The rows come from 4 hidden closed curves, with some noise, and rows from the same curve form a group. Each curve winds through 8 dimensions. The rows are also pushed far along 5 directions, which tell nothing about the answers.
Known rows, each followed by its group:
[-14   0 -26  29 -35  17  -9  -3   4 -10 -10   6  -5 -18  37   8 -16] -> (2)
[  2  39  37   2 -18  31 -24 -11  30 -11  -5  19  21 -13  12  41 -28] -> (3)
[  5 -27 -27  13 -37   3  45  40  35 -31 -34   0   1 -30 -30  22  -6] -> (2)
[-12  21 -40  19 -20 -14 -12   6  12  -7   4 -27 -30 -73  31 -44  -5] -> (2)
[-22  36   5   8  23  27 -48 -37   4  23  25   2 -28  35  40 -22   6] -> (1)
[  8  -4   8 -18  27 -27 -26  -2 -10   5  11 -11 -14  31  14 -46  30] -> (2)
[  0 -30 -10   4  46 -36  16   7  22 -10  39  -7 -20 -52  -9 -24  28] -> (2)
[  3  69  16 -20 -24  25 -23 -36 -55  63 -26  -6  -1  28  21   1 -16] -> (0)
[ 14  17  38  22  -4  30 -81 -35  16 -33  -3  -1   8  65   2  26  24] -> (0)
[ -6 -40 -47   5 -77  -8  25  38   5 -20 -47   3  12  23  -1  21  -7] -> (3)
[ -6   0 -34  11 -52   5  -7   8 -10 -17 -25  -5  17  35   5   9  -3] -> (1)
[ -1 -37 -32   4 -56 -12  34  53   6  -9 -35  13  31   0 -28  31  -8] -> (2)
[  1 -10 -50   7 -29 -46 -36 -14 -50   4 -15 -15 -33  31  42 -20  22] -> (1)
[ 18 -17  -2  -5  28 -31  13   2   6  23  20  -3 -18  -6 -21 -22  35] -> (3)
[ 14 -25   8   8 -31  -4 -13   0  -3 -25  -7   9  32  44 -12  28   1] -> (0)
[ 19  15  28 -19  43   5  38 -19 -11  26   2  -5 -12  -1 -24  -5  -4] -> (1)
[ -6 -38  21 -13   8   7  10  13  12 -30   0  -6  30  38 -29  13   9] -> (0)
[-33   8  -9 -12  -8  26  29  18  25  17   3  13  -3 -28  14   0 -30] -> (1)
[  4  28  14   2 -19  36 -32 -29   2   6 -18  15 -15  66   6  30 -14] -> (1)
[ 14  10  18  -2 -11  16   5  -6   8   5  -7  -8   5  15 -33   8  -9] -> (2)
[-21 -17 -48  -8  -5 -34  39  29  -1 -16   6 -21 -11 -72  -2 -25  -7] -> (3)
[ -7 -52 -38  30  -6 -43 -18  15  21 -38  19 -14  -2  -3  -6  -2  36] -> (3)
[  1 -31 -33 -10 -42 -42  37  29 -25  12 -19  11  24  -8   0  22  -5] -> (3)
[  4 -35 -20  -1 -10 -27  20  19 -26   5  -9  -8  -2  -6  13 -32   6] -> (2)
[  3   8 -50  -3 -33 -33  -6 -10 -59  10 -27  -4  -2  49  19   4  14] -> (3)
[ 20 -12  30  -3  16  -7  13   4  21   1   2   1 -11 -29  -4  -8  -7] -> (0)
[  5  47  36 -28  11  45  29 -20 -48  35 -39   8  -3  -6  15  15 -35] -> (0)
[-15 -13 -24  -1 -57  13  38  10 -15   1 -34 -13  19  -5   0  24 -23] -> (1)
[ -5   9  12  -8  16  20  30  -2  -1  13  11   5  10 -20 -29  14 -16] -> (0)
[ -1 -18 -51  10 -44 -34 -11  25 -22   6 -21  -6  -2  13   4  -7  17] -> (2)
[  2 -20 -44 -21  11 -60  52  23 -63  25  -8  -5   5 -34  -4 -18  12] -> (3)
[  7   6  -3 -16  -1  -8  40  14   0  24 -13  -5 -12 -33 -14 -12 -18] -> (1)
[ 11 -29  24 -16  66 -20  -1   4  32 -26  27  -4 -15  11 -25 -18  41] -> (1)
[ -7  62  10  -7   6  29 -47 -49 -23  31  -1   6 -32  50  39  -3 -11] -> (1)
[ 17  29  17 -23  13  22  16  10 -22  27 -33  38   2  35 -18  28  -5] -> (2)
[-43  13 -30  40 -62  33 -45 -11  56 -34   7  -3   3   1  52  15 -22] -> (2)
[-13 -19  -8  17  22  -5 -17  17  36 -28  29   7  -2 -17   8 -18  16] -> (3)
[ -1  37  -8  18  24  -2 -65 -24 -17  11  12 -12 -22  -3  20 -21  41] -> (0)
[-19  40  -7 -18  -7  18  29  -8 -35  41 -13   3 -12 -55  25   6 -34] -> (1)
[ 33  40  62 -38  20  15  25 -10  -9  46 -15  21   8  -7 -23  27 -24] -> (3)
[-34  48 -25  27 -62  39 -40 -17  24 -29 -14   7   6 -27  58  41 -34] -> (1)
[ 23  23  52 -35  71   8  48 -19 -50  41   9  13   4 -19 -27  -3 -19] -> (0)
[-10 -64 -53  -9 -35 -44  67  50   9 -37 -21 -15  20 -24 -35  18   7] -> (3)
[ 10 -30 -41  23 -14 -23   0  37  23 -27 -11   7 -11  -1 -20  -5  23] -> (2)
[-10   9 -12  -2   4 -24 -11   5  21  22  21  -1 -22 -43  40 -35   7] -> (0)
[-25  11 -40  -5 -11 -21  -2  -8 -15  32  12 -22 -29 -23  29 -33   4] -> (2)
[-15  23 -12 -19 -15   3  23 -11 -56  43  -1  -6  18 -13  16  -7 -14] -> (3)
[ -9 -19  14  12 -15   9 -27  -7  47 -25  26  -8  13  21 -11  11   0] -> (0)
[-19 -31 -73  23 -49 -51 -20  39  -2 -29  -5   0  11 -11  38 -15  20] -> (2)
[  2 -36 -29  10  10 -30 -19  -6 -23  -9   8  -9  -6  69   5 -24  43] -> (1)
[ 12 -23 -20  16 -36 -12 -18  11 -20 -14 -27 -15   6  23  -9   0  23] -> (1)
[ 15  -6  -2   9  32   6  49  12  14  -2   2  10 -14 -34 -27  -6  -7] -> (2)
[-11   7 -19 -13 -19  12  41  25 -19  28 -27  23  14 -12   3  20 -14] -> (0)
[ 19  -4 -15 -30   4 -29  33   6 -63  13 -32   2  -7  27  11 -24   0] -> (0)
[ -1  34  19 -49  35  11  46  -9 -30  39  -5  10  -8   2  -6  -7 -20] -> (1)
[ 13  39  28   3  43 -12 -58 -29  10   4  36   1 -20 -12  19 -24  17] -> (3)
[ -2 -21 -44   2  -8 -37  10  13   7 -20   5  -5 -10   3  -4  -8  22] -> (3)
[ -5 -29  12  -2   4  12 -13   4   6  -6  -4  -6   4  47 -13   1  20] -> (0)
[-11 -10 -18   6 -58 -15 -15   3 -15  14  -9  -5  12  -3  36   0 -12] -> (0)
[-16   4  24 -10  54  26  13  -3  45   9  35   4 -19 -10 -12 -17   3] -> (1)
[  6   4  -7  -1 -22  -7 -26   3 -20   5 -21  24   0  56  24  10  -7] -> (3)
[  0  52  16 -25  10  19  27 -26 -10  32 -15 -10 -15 -39   0  17 -15] -> (2)
[ 10  21  10  -5 -19   7  -5 -16 -53  23 -28   4   6   3  26   9 -16] -> (0)
[ -9  12 -30 -24   3 -30  42   6  -3  31   3  -5 -23 -37  12 -16   0] -> (3)

New rows, each followed by its group:
[-30 -10 -51  20   4 -19  -3   9  14 -14  34 -14 -18 -54  10 -26  13] -> (0)
[ 12   3  60 -33  64  31  23  -8   1  27   5   2  -5  27 -41  -6   9] -> (0)
[  7  31  12 -21  15  10  23 -25 -48  27 -20  26   5  25  17  34 -18] -> (1)
[-18  20  13  -4  17  56  56  12  50  -8   6  24   9 -49 -36  42 -33] -> (0)
[-19  33  25  -9 -25  43  -3 -19  -2  10 -15   4  16 -18  24  41 -34] -> (1)
[ 29 -22   9  -2  42 -30  24  12   6 -15   6   9   2  -7 -34   3  23] -> (1)
[ -1 -59   8 -35  17 -18  74  53   6  -2  -4 -13  30 -19 -69  -4   9] -> (0)
[  1  21   6  -6  18  10 -23  -7 -26  22  -4  26  -7  40  21   1   8] -> (1)
[ 10  16   5 -14   6  -5   0  -6 -26   6 -24 -15 -14   1  -5  -4  -1] -> (3)
[ 35 -34  27 -26  16   1  55  23 -22  -4 -40   9   8  30 -49  12   1] -> (0)
[  2 -27  -9  17 -52  -6 -27  16  27 -47 -31 -12  12  15  -1  30   4] -> (3)
[  7  52  43 -39  26  39  17 -15 -23  29 -23  27   7  19   5  26 -22] -> (1)
[ 14 -36 -14 -14 -20 -14  28   9 -17   2 -21   2  10  62 -44  26  17] -> (2)
[ 30   5  26 -20  30  -1  18  -5  -3   0 -10   3  -9  32 -30  -6   2] -> (0)
[ -8 -30  -3   8  28 -15  22   4  59 -34  29   2 -18 -45  -5  13   3] -> (1)
[-19 -38 -48   2 -73  -8  39  42 -16 -18 -37  -7  40   0 -18  30 -14] -> (0)
[ 17  26  42  -7  44   3 -20 -11  -5  34  25   0  -7  -9  -8 -37   0] -> (2)
[ -9   9  -4 -33   9 -28  18  17 -35   7  -7  -2  14 -27  21 -19 -10] -> (3)
[  0 -10   6   7 -39  -4 -33   5  -1 -11 -10  12  26  23  13  30  -5] -> (1)
[-36   3 -36 -11 -29  -2  14   5  -4  -5  -2  -6   3 -12  37  -4 -15] -> (1)
[ -5  52  34   4  57  33 -25 -43  -5  13  34   2 -15 -29   8  -2  -5] -> (0)
[ -3   6 -22  -8   1 -44  -2  -4 -26  34  14  -2 -12 -26  26 -18   8] -> (3)
[ -6 -43 -24   5 -20   4  60  61  23 -22 -18  21  35 -28 -34  21  -5] -> (1)
[ 23  12  -3 -14  22 -44   6   2 -37  21  -6   5 -12 -18  10 -14   7] -> (1)
[ -8  10  -3 -10  29  -7 -21 -20   2  21  20  -9 -33  29  14 -28  23] -> (2)
[-13 -33 -15  -7 -16 -21  -9  15 -11 -23   0 -19  24  26  -2  -8  17] -> (0)
[-14   7  -5  14  12   7 -12  14  79 -25  30   3 -13 -58  -2  -2  14] -> (0)
[ 18 -44 -15  16  29 -41  -2  15  31 -27  24   5 -12  12 -33  -1  40] -> (3)
[-26  13  11  11  -1  37 -41 -22  19   3   7 -10 -14  18  27  -3   3] -> (0)
[  8  43  11 -25  30   0   9 -33 -40  33  -8 -11 -17  13  -2  -1   1] -> (3)
[ -3 -36 -19  13  13 -17   8  28   3 -24  12  -4  -5 -30 -20 -20   4] -> (3)
[ 18   7  36  -1  43  -5 -28  -4  20  24  29  -6 -19   3 -20 -36  16] -> (1)
[  6 -10 -32 -20   3 -70  13  17 -57  10   1  -3  10 -30  20 -23  12] -> (1)
[  5 -32  21  28  -1  13  -5   8  58 -29  12  12   6  -4 -13  25  -7] -> (0)
[ -2   8  10  30 -22  17 -72 -19   6   0  10 -13   3  31  14  -9  17] -> (1)
[ -7 -38 -47   7 -30 -31  13  26  37 -23  -1   1  -9  11  -1   0  19] -> (3)
[-21  20  -5  -1 -20  -3 -23   1  -7  18   7   4   2 -41  42  -2 -17] -> (1)
[  2 -16  -9 -14  26 -50 -27  14   7  -4  20 -40 -19 -22  -5 -61  51] -> (0)
[ -3  37  55 -29  50  40  21 -20  20   8   5  13  -2 -14  -3  22 -15] -> (1)
[ -8  14 -11 -13  12  -5  57  21  -6  16 -11  -4  -6 -81  -1  -9 -26] -> (0)
[ 14  11   4 -20   8 -10  21   2 -59  24 -22   1   8 -16  -3  -3   1] -> (0)
[ 46 -33  24 -30  32 -46  27  28  -3  11 -12   5  -9  13 -49 -11  25] -> (3)
[-18   3 -33  33 -33  -6 -40 -14  33   2  20  -9 -20 -17  37  -4  17] -> (3)
[ 17 -28 -26  23  47 -46 -14  -4   0  -5  30 -24 -47 -12   5 -71  45] -> (2)
[ 40  27  64 -25 -13  28  11  -7  -6  28 -40  31  24  44 -31  59 -25] -> (3)
[-27   7 -19  -2 -66  22   9  23  -4  -8 -35  26  26   3  38  36 -51] -> (3)
[-11  27  35 -11  57  24 -31 -32   7  10  35 -14 -17  19   6 -36  13] -> (3)
[ 23 -23  30  -7  53   8  -4   0  25  -7  14  -5 -26  46 -48 -27  28] -> (3)
[ -7 -22 -16   8 -75   9  23  19  -3 -31 -30   5  62  19 -11  52 -25] -> (1)
[ -3  58   1   5 -27  24 -10 -28 -12  11 -22 -21 -11 -35  36  -5 -27] -> (2)
[  6 -40  13 -20  11 -17  24  28  32 -23  -1 -16   5  -6 -19 -22  13] -> (2)
[ 10 -22  37 -29  -2  24  28   8 -31  -9 -32  12  49  81 -37  39  -7] -> (0)
[ 13 -12   6 -12  24 -15  15  12 -42  10   7   7  12  -2 -25 -14  -2] -> (3)
[ -5 -10  -9 -22   0   8  55  28   1  10 -19   1  -6 -21 -19  -8 -16] -> (3)
[ 21 -28   3  13 -24  -9  12   5   2 -31 -15   4  37  30 -29  39   7] -> (2)
[ 30 -28   6   9  13 -20  12  12   7 -28  -8  15  15  24 -33  25  20] -> (1)
[-10  -5 -46   4 -51   0  41  42 -17 -11 -33  23  22 -28  12  11 -32] -> (2)
[ 14  15  51 -54  57   4  36   1 -20  26  -5  -9   2 -11 -25 -21   3] -> (0)
[ -4  -4  18 -16  -5  23   5 -14  -3  -7  -9   4  21  63 -10  25  -2] -> (1)
[ 36 -34  33 -13  20 -33 -13  -1 -10  20   9   0   0  54 -23 -21  28] -> (0)
[ 20  27  33  -4 -19  19 -10 -18 -23  -1 -24  27  37  43  -5  60 -20] -> (1)
[ -8 -22  -3  29  -6  12 -37  25  53 -15  18   3  -2   1  -9 -16  17] -> (1)
[ 11  43  31  10  25  22 -48 -45  19  14  25 -20 -30  14  -7 -21   7] -> (2)
[-10   1 -41  27 -92  17  -1  27   7 -28 -46   2  22 -15  15  26 -31] -> (2)
[-21   9 -56  17 -49  -8 -12  12 -19   5 -12  -5   0 -28  24   1   5] -> (0)
